There are 8 hidden switches. A switch that is on adds its own fixed numbers to the row, and there is some noise. The rows also spread widely along 11 directions, which tell nothing about the answers.
Some rows, each with its switches (1 for on, 0 for off) after it:
[2.2,11.1,-8.3,17.9,12.9,18.7,7.9,-11.9,-29.8,-5.3,9.5,-19.7,-15.2,-32.7,16.3,3.6,4.6,-20.4,10.8,4.0,4.4]  1 0 0 1 0 1 0 1
[26.0,1.7,13.9,34.9,-11.8,-19.4,-8.2,12.9,34.3,-3.7,-1.8,0.9,-0.9,5.6,25.8,-24.2,-1.3,-2.1,-1.5,6.9,2.6]  0 0 0 0 0 0 0 0
[13.2,4.1,-0.9,10.9,-0.7,23.4,18.9,7.5,8.1,14.8,10.9,-4.7,4.8,-2.1,5.6,11.0,-5.2,3.7,8.3,20.4,-3.7]  0 0 0 1 0 1 1 0
[-35.1,10.2,-11.8,10.2,20.3,1.6,6.0,-5.2,-10.5,1.8,-14.0,6.4,19.0,6.3,1.9,20.4,16.6,18.8,3.6,6.5,19.2]  0 1 0 0 0 0 1 1
[3.1,-0.6,14.9,11.0,-2.1,8.1,7.9,10.1,0.7,-4.1,2.0,-14.5,3.4,-15.0,3.5,-10.2,-0.5,-6.6,-22.6,9.2,-3.6]  1 0 0 0 0 0 0 1
[2.1,-3.9,12.5,22.1,1.1,17.6,-23.2,14.9,8.0,12.5,5.0,-16.0,-4.6,-2.2,1.2,8.8,8.3,5.6,-19.9,11.9,-24.3]  1 1 0 1 0 0 0 0
[18.1,-12.5,-0.1,-0.6,-19.3,29.6,41.4,3.0,-2.9,2.0,4.6,3.8,8.2,-6.5,-8.8,4.7,-19.4,13.2,9.7,32.0,5.5]  1 0 1 1 0 1 0 0
[-6.9,3.5,3.3,10.2,-1.1,-9.4,-13.3,-2.2,-6.9,6.7,27.6,-45.0,8.4,-35.7,12.2,12.9,11.6,-15.8,-2.6,9.9,8.7]  1 1 1 0 0 1 1 0
[-3.2,6.7,29.4,-2.5,-17.3,-2.4,-3.4,8.0,21.4,21.8,5.1,-30.0,10.7,18.3,2.3,6.7,12.3,21.4,-5.7,28.5,-0.7]  1 0 1 0 1 0 1 1
[-9.2,5.4,-11.8,24.6,4.9,-1.9,1.6,-13.1,0.0,2.4,8.0,-16.0,11.1,-21.6,18.8,12.7,1.6,-6.9,8.1,8.3,7.6]  1 1 0 0 1 1 0 0
[5.7,-2.3,-7.9,8.0,17.3,7.3,-18.3,19.7,-37.5,-1.7,4.5,17.8,-6.2,6.6,-15.6,9.9,28.4,6.2,19.2,-3.1,24.1]  1 1 0 1 0 0 0 1
[-7.6,3.4,-10.3,3.1,1.2,-15.4,-20.7,-6.2,-8.0,8.1,2.2,-0.2,22.2,10.0,2.0,15.1,21.1,17.3,22.3,4.6,22.2]  1 0 1 0 0 0 0 1
[17.9,3.0,0.5,5.2,-0.8,14.3,-12.3,5.2,-15.8,16.2,30.9,-15.0,22.4,-6.0,1.3,16.0,16.7,-12.7,-10.7,6.0,-1.5]  1 1 1 0 0 1 0 0
[-28.4,-11.1,17.1,17.4,-1.1,-12.9,-24.9,5.7,-15.7,-4.1,-10.4,-8.6,14.4,-4.5,-1.0,0.4,18.0,5.9,-52.0,3.6,2.0]  1 1 0 1 0 0 0 1
[-9.2,-1.0,-17.5,18.8,17.6,3.8,16.9,13.3,2.6,4.4,11.8,15.8,27.2,-11.2,-0.2,15.0,9.4,5.7,-30.9,8.0,23.2]  1 1 0 0 0 0 1 1
[2.5,-4.2,-3.8,20.6,0.2,0.2,-18.5,6.8,5.8,8.2,18.0,-18.3,14.1,-15.1,7.0,14.0,5.0,-4.8,-6.2,5.8,-6.6]  1 1 0 1 0 0 0 0
[17.7,-21.4,7.7,12.4,-24.9,5.8,-4.2,4.6,10.2,11.4,4.1,-11.7,-3.2,-5.1,-5.4,-4.3,-15.4,14.5,13.0,25.9,-10.5]  1 0 0 0 0 0 0 1
[11.2,-24.6,-22.1,20.1,-5.0,13.7,-16.7,3.9,-7.9,9.0,12.3,11.4,29.1,-11.4,-2.2,11.0,-9.4,-2.0,-0.8,10.8,-14.3]  0 0 0 0 1 1 0 0
[-21.7,7.1,-3.8,20.5,13.4,7.0,4.3,0.6,-6.5,-1.9,-8.1,10.9,44.4,2.9,9.9,9.4,11.9,-3.4,-48.2,5.4,1.1]  1 1 0 0 1 1 0 1
[-2.8,-24.1,10.9,29.6,-16.7,-4.9,-15.4,12.0,10.5,3.2,-23.9,23.1,10.9,22.0,-3.9,-6.7,-0.9,29.1,-18.9,26.7,0.1]  0 1 0 0 1 1 0 1
[-4.0,-10.3,-0.4,7.9,-6.2,-8.5,-8.7,7.6,2.1,0.3,-0.8,2.1,25.6,0.1,-1.2,0.5,1.9,7.5,-10.1,5.1,3.6]  1 0 0 0 0 0 0 0
[19.8,-9.6,11.5,39.2,-19.7,-9.0,-0.9,-6.1,21.5,0.0,3.9,-16.8,-22.8,-16.6,23.0,-15.1,-13.2,-2.6,1.7,17.6,-1.8]  1 1 0 0 0 0 0 0
[-2.9,-8.0,-17.9,28.2,15.8,-1.2,-12.5,21.8,17.6,-3.1,8.4,-9.1,-0.7,-36.2,1.3,7.3,-0.5,3.4,6.4,8.1,6.0]  1 0 0 1 0 0 0 1
[-6.3,-6.0,5.7,3.1,-8.8,16.6,13.9,2.8,3.6,7.0,0.1,-20.4,-0.2,-10.2,-9.3,11.7,-10.6,14.5,18.1,20.6,-6.4]  1 1 0 0 0 0 0 0
[28.7,-20.0,7.3,8.7,-15.2,17.6,1.0,22.6,-11.8,-9.2,6.4,-11.0,-3.2,-19.7,-12.5,-11.9,-19.5,-8.2,28.4,19.6,-12.4]  1 0 0 1 0 0 0 1

New rows, each followed by its switches (1 for on, 0 for off):
[9.1,-5.3,-6.1,28.6,10.3,-1.0,-11.3,20.5,2.0,-5.1,10.1,-2.1,5.7,-25.7,10.6,-7.3,4.2,-15.8,-13.2,10.8,4.3]  1 0 0 0 1 1 1 1
[-26.3,0.2,-5.9,-10.1,4.0,14.9,3.3,1.3,-1.9,9.3,-7.4,-17.7,14.4,-4.2,-16.7,22.9,-1.1,25.6,25.6,16.3,-2.1]  1 0 0 0 0 0 0 1
[-14.5,13.8,9.9,20.6,8.0,-9.1,-7.8,-9.1,-9.4,-8.5,-21.4,-1.6,-2.4,12.3,17.0,-5.0,15.5,4.3,12.2,1.3,12.0]  0 1 0 0 0 0 0 1
[-7.3,17.3,13.5,8.4,4.1,10.8,-1.5,-7.5,-1.4,13.5,-0.6,-19.2,-14.4,5.7,12.7,8.9,17.5,7.4,-5.0,5.2,-1.4]  1 0 0 1 0 0 0 0
[6.2,-0.4,3.3,-7.6,-8.7,18.8,1.4,-13.3,-26.1,10.9,13.2,-22.8,-3.6,-6.1,-1.8,10.9,4.6,2.9,23.3,11.1,-2.6]  1 0 1 0 0 0 0 0
[-4.3,-14.3,-13.7,22.0,2.0,-11.8,-39.8,22.4,16.9,10.0,3.5,10.7,47.7,7.3,-5.7,17.5,14.0,17.3,-8.9,17.0,2.7]  1 1 1 0 1 1 0 1
[-17.1,-0.3,-1.4,9.2,4.4,1.4,-7.8,4.3,1.2,-2.8,-12.9,-12.3,6.1,-7.2,-2.5,8.6,1.7,13.5,18.9,11.9,1.0]  1 0 0 1 0 0 0 1
[13.9,3.3,8.0,5.2,-9.3,4.3,-5.7,-4.8,-28.2,18.7,23.4,-1.0,10.1,12.5,2.5,12.5,23.8,-4.3,-19.1,2.1,17.2]  1 1 0 1 0 1 0 0
[-4.8,-4.5,17.5,21.4,-3.0,10.4,-0.2,18.1,22.1,5.9,-13.4,-3.1,-1.5,5.6,-3.4,-1.9,-1.3,21.9,-14.5,19.8,-9.2]  0 1 0 0 0 0 0 1
[2.2,-7.4,-0.6,17.4,-10.9,-7.1,-31.0,-9.7,-8.8,9.1,11.5,-19.7,25.1,-3.9,13.4,10.4,8.2,-8.1,0.1,15.1,-9.5]  1 1 1 0 0 1 1 0
[-24.9,14.6,4.0,-3.1,13.6,24.7,36.0,-12.7,-34.6,-8.1,5.7,-25.0,29.7,-24.7,7.5,11.4,-0.1,-23.7,-26.5,4.6,-3.4]  1 1 0 0 0 0 1 1
[14.5,-3.6,3.7,6.5,-4.1,11.7,4.7,1.8,-14.1,4.2,5.1,2.0,3.1,1.1,1.5,-1.7,6.4,5.2,3.4,10.1,6.5]  0 0 1 0 0 0 0 1
[1.8,-14.3,-4.6,9.1,-5.9,2.2,-14.4,6.9,-14.2,3.1,14.9,-16.8,24.1,-19.6,-8.2,10.5,-2.3,-6.4,5.5,8.2,-4.6]  1 1 0 0 0 0 0 1
[8.2,-4.9,-9.7,9.6,-13.3,-13.4,-13.5,-3.0,-2.7,7.9,10.0,-8.0,22.9,3.2,-0.8,13.5,0.6,7.7,41.5,10.8,13.6]  1 1 0 0 0 0 0 1
[-7.1,-10.6,11.3,-8.6,-15.8,12.7,48.0,2.0,-12.7,-0.5,10.0,-13.0,15.8,-17.3,-7.4,4.2,-15.1,2.0,-16.8,17.6,12.6]  0 0 0 1 0 0 1 0
[-15.6,14.9,-4.5,12.4,30.3,31.4,13.5,7.8,-3.2,5.6,-6.1,7.2,3.6,-2.9,4.4,9.9,13.9,4.9,-30.4,7.2,-6.5]  1 0 0 0 0 0 1 1
[0.1,-4.6,8.5,23.9,3.1,-9.4,-30.1,10.2,-6.1,-8.6,8.6,-20.6,15.0,-18.7,13.1,-2.4,14.1,-17.2,-27.5,-0.3,-6.8]  1 1 1 1 0 0 0 0
[-2.8,-16.4,-2.2,20.6,-8.9,-17.8,-19.0,9.2,13.5,12.3,8.2,10.9,37.1,10.6,2.4,9.3,14.3,17.4,-39.4,17.3,13.5]  1 1 1 0 0 0 1 1
[-11.6,5.6,0.9,21.5,14.4,2.1,-15.1,14.9,7.4,2.1,3.0,-18.0,9.2,-18.5,4.2,8.4,12.2,-2.3,-15.9,8.0,0.2]  1 1 0 0 0 1 0 1
[13.1,5.4,13.5,0.4,-0.4,6.0,10.9,29.9,-1.9,7.9,2.5,17.3,15.7,27.9,-12.9,1.8,19.5,13.6,-4.6,16.4,24.1]  1 1 0 0 0 1 1 1
[5.1,3.4,-18.3,4.3,12.1,-2.1,5.0,8.6,-23.0,-7.9,16.5,2.2,36.2,-13.7,3.6,9.0,7.4,-18.8,14.4,-0.7,18.2]  1 0 0 1 0 0 1 1
[10.8,6.8,28.5,2.3,-21.1,0.8,20.9,4.5,15.9,3.0,-10.0,8.0,36.3,33.5,9.8,-13.8,-0.8,6.4,-36.8,11.5,-4.8]  1 0 0 0 0 0 0 0
[15.9,-10.2,0.1,11.7,-7.2,24.2,-19.0,0.0,-15.2,8.5,4.2,-4.5,15.0,3.4,0.6,8.4,0.7,1.3,5.3,15.1,-24.9]  0 0 1 1 0 0 0 1
[-3.5,2.8,19.1,20.1,-5.9,-8.8,-11.9,10.4,11.2,2.4,-3.7,-16.8,9.3,5.2,8.2,0.9,9.2,6.1,-9.5,9.8,1.4]  0 1 0 1 0 0 0 1
[15.1,-3.3,0.0,18.3,0.4,3.2,-1.5,13.3,-2.5,3.4,16.2,-0.7,13.1,-6.8,4.8,1.9,5.0,-8.9,-8.2,4.5,4.1]  1 1 0 0 1 0 0 0
[20.7,2.0,-10.8,24.5,-5.4,20.7,20.6,-14.0,5.7,9.5,10.7,3.6,12.7,-1.5,21.4,6.6,-10.8,-3.6,2.0,16.0,-8.8]  1 0 0 1 1 0 0 0
[6.9,9.4,41.0,-6.7,-21.1,-5.6,4.0,5.2,-15.7,-5.8,-8.0,-8.2,17.0,26.6,6.3,-16.5,18.6,-2.5,-26.6,10.1,9.4]  1 0 1 1 0 1 0 0
[8.6,-13.5,2.8,9.9,-13.4,-1.9,-15.8,10.5,1.5,9.2,9.5,-10.3,9.8,4.1,-4.6,12.0,4.4,14.0,22.3,22.8,2.1]  1 1 1 1 0 0 1 0
[-7.3,-16.8,0.0,9.3,8.7,8.6,-24.2,22.0,-17.9,-4.7,-8.1,10.3,18.4,1.2,-10.9,1.9,13.4,8.6,-20.1,12.9,-6.2]  1 0 1 1 0 0 1 1
[14.2,-5.2,11.5,13.7,-4.6,1.0,12.3,22.7,13.3,0.0,1.2,5.7,-14.4,1.1,-4.9,-5.1,6.5,20.6,7.8,18.3,24.0]  1 1 1 0 0 0 0 0
[4.2,-3.9,-18.9,35.6,16.4,-3.2,-16.3,14.4,5.1,-5.0,-2.9,15.6,5.8,-4.1,9.3,4.5,6.6,3.8,15.8,11.2,8.9]  1 1 0 1 0 0 1 1
[-1.4,15.1,5.3,5.6,7.1,5.9,-3.2,7.2,1.8,15.8,15.8,-12.9,29.6,9.0,7.9,17.3,20.7,2.6,-12.6,9.6,4.8]  0 1 1 0 0 0 1 1
[16.5,-5.4,26.4,9.3,-10.8,-22.1,-34.3,35.3,2.7,-2.1,16.0,-16.9,38.7,4.4,0.7,-11.4,19.2,-14.8,-25.0,4.3,-0.8]  0 1 1 0 0 0 1 1
[8.3,-10.7,9.0,19.4,-13.9,-0.9,-19.1,8.0,21.3,1.7,-10.4,-9.2,1.8,1.6,5.3,-8.3,-9.6,10.1,14.1,17.3,-19.8]  1 0 0 0 0 0 0 0
[9.8,-5.7,5.0,15.1,8.3,-1.7,0.7,21.8,-16.4,2.9,15.2,14.9,-1.5,-3.8,-6.0,-3.2,22.5,1.5,-30.8,-4.0,30.2]  0 1 0 0 0 0 0 1
[9.0,-0.5,13.5,2.7,-23.0,11.9,18.6,-5.9,6.9,15.4,2.2,-9.4,15.8,12.6,6.7,6.3,-7.9,8.6,-3.8,27.6,-5.6]  1 0 0 1 0 1 1 0
[-14.0,-20.6,2.4,-14.2,-22.0,-2.6,-8.3,18.4,6.9,18.4,21.9,-31.4,50.1,-10.0,-27.3,32.8,-7.2,17.1,7.5,15.7,-2.9]  0 1 0 1 0 0 0 0
[-3.9,-0.9,-6.1,9.4,3.7,7.2,-7.4,14.5,7.2,11.1,6.2,2.5,46.3,7.5,-6.1,17.3,4.8,8.5,-10.5,6.5,-5.1]  0 1 0 0 0 0 0 1
[11.0,13.1,8.7,18.9,-1.7,0.5,0.6,8.5,26.7,19.0,11.3,-10.8,-3.0,0.7,12.0,3.2,10.9,10.3,-13.1,15.8,11.6]  1 0 0 0 0 1 0 1
[26.9,-3.1,17.8,35.0,-10.4,-0.5,-4.6,17.2,30.1,0.0,7.4,-6.4,14.1,0.9,22.3,-11.8,-2.1,-7.9,-28.1,21.2,-13.2]  1 1 1 1 0 0 1 0
[-6.8,-8.8,3.4,2.8,-8.9,-9.0,-14.7,5.4,-20.3,13.9,16.8,-2.4,40.1,4.5,-8.2,15.2,19.0,1.6,-28.5,6.7,16.7]  1 1 0 0 1 1 0 1
[11.6,-7.4,8.1,24.8,-9.7,-15.2,-26.7,5.4,7.5,18.7,13.4,-2.2,0.7,9.6,8.2,2.3,17.8,9.4,-18.5,13.0,9.7]  1 1 0 0 0 0 1 1
[-37.1,13.2,-3.1,-13.1,9.9,30.0,44.3,-26.7,-20.1,2.2,-1.5,-32.5,14.4,-24.1,6.6,22.5,-4.9,2.5,-3.1,16.7,-1.4]  1 0 1 0 0 0 1 0
[13.9,2.0,7.9,9.1,-7.4,19.1,5.5,-5.0,-12.0,27.7,23.4,-3.2,4.7,11.9,1.3,15.4,16.0,7.1,-25.0,12.1,3.2]  1 1 0 0 1 0 0 1
[27.2,5.3,1.4,10.9,2.7,21.0,-10.8,7.4,-19.4,-2.1,7.9,0.4,8.7,5.3,8.1,-3.5,5.3,-19.5,12.4,-0.5,-18.2]  1 0 0 1 0 0 0 0
[-10.5,4.7,22.0,1.6,6.1,20.3,-4.1,5.2,-36.2,-5.7,-10.7,-7.7,9.9,7.6,-3.9,-3.0,14.4,-7.8,-21.0,0.0,-12.9]  0 1 0 0 0 0 0 1
[-19.5,-5.0,-3.4,24.1,12.6,2.5,-23.6,2.2,-7.1,8.4,-0.6,1.9,5.7,-0.9,5.9,14.7,19.3,7.1,-31.6,5.1,-2.9]  1 1 0 1 0 0 1 0
[8.1,-8.1,21.6,5.7,-23.4,3.8,-5.5,3.3,5.5,15.2,2.3,-16.0,20.9,20.1,0.9,6.3,1.2,14.3,7.5,30.8,-11.1]  0 1 1 0 1 0 1 1
[-11.1,13.5,-25.6,-1.2,13.9,-4.5,14.2,3.6,-11.7,-0.6,19.6,-9.3,53.9,-19.0,-1.8,26.4,7.0,-9.2,23.5,0.7,29.3]  1 1 0 0 0 1 0 1
[-29.3,10.5,-18.9,23.4,31.3,8.2,-20.9,10.3,8.6,-3.1,5.0,-32.5,16.2,-40.8,8.9,26.9,11.1,-6.4,6.2,6.5,-7.3]  1 1 1 1 0 1 0 0
[-10.3,-6.8,-16.7,15.0,9.5,11.9,3.0,0.7,-15.4,1.8,5.6,10.7,34.3,-9.2,3.2,13.0,1.9,-7.3,-24.8,7.8,0.1]  1 1 0 0 0 1 1 0
[0.7,4.1,19.7,-19.5,1.6,31.6,12.2,5.0,-52.6,8.9,8.9,3.1,19.6,21.7,-14.9,9.2,21.5,-7.2,-26.3,0.8,-3.3]  1 1 0 0 0 0 1 0
[-21.1,-1.3,-18.0,18.8,11.0,9.2,-6.1,-10.7,-3.2,-6.5,-6.8,-11.4,33.0,-21.6,13.0,12.6,-7.6,-8.5,-5.8,3.9,-20.9]  1 0 0 1 0 0 0 0
[-13.4,-8.7,-3.6,15.7,9.6,29.7,1.9,4.8,-8.5,11.5,18.2,-21.1,8.2,-33.6,-4.8,22.2,1.2,-3.9,-39.5,8.2,-17.6]  1 1 0 1 0 0 0 0
[-35.2,6.3,25.0,4.5,-6.7,4.6,-5.0,-7.9,-11.0,-3.3,-10.4,-39.6,44.0,-8.6,7.7,9.3,2.0,-12.6,-46.0,11.3,-24.9]  1 1 0 1 0 1 0 1
[-15.9,4.2,-6.3,7.0,8.6,6.3,10.7,-5.3,-11.8,3.3,8.3,-14.6,11.6,-17.5,1.0,17.9,10.7,7.6,-4.3,10.0,18.0]  1 1 1 0 0 0 0 1
[8.6,2.3,15.4,0.8,-15.8,15.9,6.5,-12.3,-28.3,13.9,9.0,-11.2,10.1,17.1,2.3,10.3,8.3,0.4,0.2,16.8,-1.7]  1 1 0 1 0 0 1 1
[9.4,16.4,34.6,-2.8,0.9,-14.3,-21.0,36.3,-7.8,-12.0,-3.3,-11.2,20.0,26.0,-4.0,-11.5,28.1,-8.9,10.3,-5.8,8.0]  1 1 0 1 0 0 0 0
[6.0,8.5,6.4,12.3,-8.9,-1.5,4.5,-3.5,0.8,3.9,5.3,-13.9,27.4,7.3,14.6,6.7,1.3,-6.2,11.7,15.4,-1.2]  1 1 0 1 0 0 1 1
[-25.1,-4.6,2.9,4.3,0.2,-11.1,-4.1,16.1,21.1,12.4,9.0,-23.7,14.9,-15.0,-11.9,20.7,8.4,23.0,-6.1,10.8,14.7]  1 1 0 0 0 0 0 0
[24.2,6.0,26.8,6.6,-0.8,5.9,19.0,52.7,19.9,-5.3,18.3,-6.7,34.7,1.9,-1.8,-8.0,3.6,-17.9,-22.7,9.8,-0.5]  0 1 0 1 1 0 1 0
[9.7,-3.2,3.1,4.3,-2.0,22.3,23.5,2.0,-12.9,-11.0,2.0,-2.1,21.2,-12.3,5.9,-6.7,-9.2,-11.8,-13.2,9.4,-9.0]  1 0 1 0 0 0 0 0
[-6.8,24.1,25.2,-4.9,2.5,10.4,-2.8,-1.8,-31.8,12.0,5.9,-16.9,18.4,23.7,6.0,10.9,32.6,-9.3,-24.5,5.8,4.6]  1 1 0 1 0 1 1 1
[8.9,6.9,-4.5,21.2,6.5,-27.8,-25.9,12.8,8.7,-1.6,18.0,-16.3,15.2,-16.4,18.7,-4.0,15.6,-16.3,9.9,-1.4,16.4]  1 0 0 0 0 0 1 1
[-11.8,-1.7,9.9,5.9,9.4,2.3,-37.2,19.5,-18.6,-2.2,-18.1,8.7,18.3,25.2,-12.6,2.9,24.8,12.0,-0.9,1.8,-5.7]  1 1 0 0 0 0 0 1
[-15.9,2.1,-24.7,13.7,24.7,-5.1,-28.7,15.9,-8.2,-3.0,6.5,-8.8,31.1,-19.2,-3.0,20.8,13.3,-3.6,28.7,-5.4,6.5]  0 1 0 0 0 0 0 1
[14.4,-14.8,4.1,7.4,-12.2,-11.4,-12.8,17.6,-1.2,23.6,17.9,27.1,21.9,27.1,-7.2,8.1,28.3,26.0,-44.0,14.1,30.1]  1 0 1 1 0 0 1 1
[-6.4,-11.1,10.5,11.6,-6.8,-7.5,-19.8,-10.0,-33.7,-10.6,-20.3,8.0,-7.3,16.8,4.4,-8.0,15.2,9.8,12.3,11.3,7.6]  1 1 1 0 0 0 1 0
[-16.7,1.7,1.0,12.5,2.6,20.3,6.1,8.5,13.8,0.8,-10.7,-14.7,38.8,-2.4,-0.4,16.3,-11.4,7.0,-0.7,18.2,-25.5]  0 1 0 1 0 0 0 1
[-16.7,-3.1,-2.7,16.7,7.7,22.6,17.6,-5.3,-7.8,-1.3,-18.6,12.0,7.4,0.0,9.1,1.6,-2.9,7.0,-21.6,19.7,-8.2]  1 0 0 0 1 1 1 0
[1.3,-27.9,4.2,17.4,-19.6,-0.6,-10.1,12.2,10.1,-12.9,-2.3,-19.8,41.9,-21.9,1.8,-5.1,-27.0,-9.5,-3.2,23.9,-29.7]  0 1 1 0 0 0 1 0
[18.9,-1.4,4.2,16.3,-1.3,26.4,2.0,-6.3,-31.4,-0.6,17.0,-13.3,11.3,-14.8,10.8,2.8,1.3,-23.0,-11.8,7.6,-15.5]  0 1 1 1 0 0 0 1
[6.8,15.0,-18.5,30.7,19.0,12.4,-3.4,-8.1,-6.5,-12.8,0.8,-12.6,13.5,-19.2,26.3,5.1,-2.7,-19.1,45.4,7.5,-8.3]  0 1 1 0 1 0 0 1
[14.2,-8.1,-2.8,3.1,-12.4,18.4,19.1,0.5,-8.8,13.7,7.1,12.1,12.9,5.8,-6.6,8.1,0.1,18.7,-2.3,22.0,15.2]  0 0 1 0 0 1 0 1
[-2.5,-26.9,25.6,16.8,-27.4,0.3,-5.6,7.4,-5.0,10.1,-13.1,9.8,7.0,19.6,-7.8,-7.0,-0.7,20.6,-36.9,30.6,-2.2]  0 1 0 0 1 1 1 1
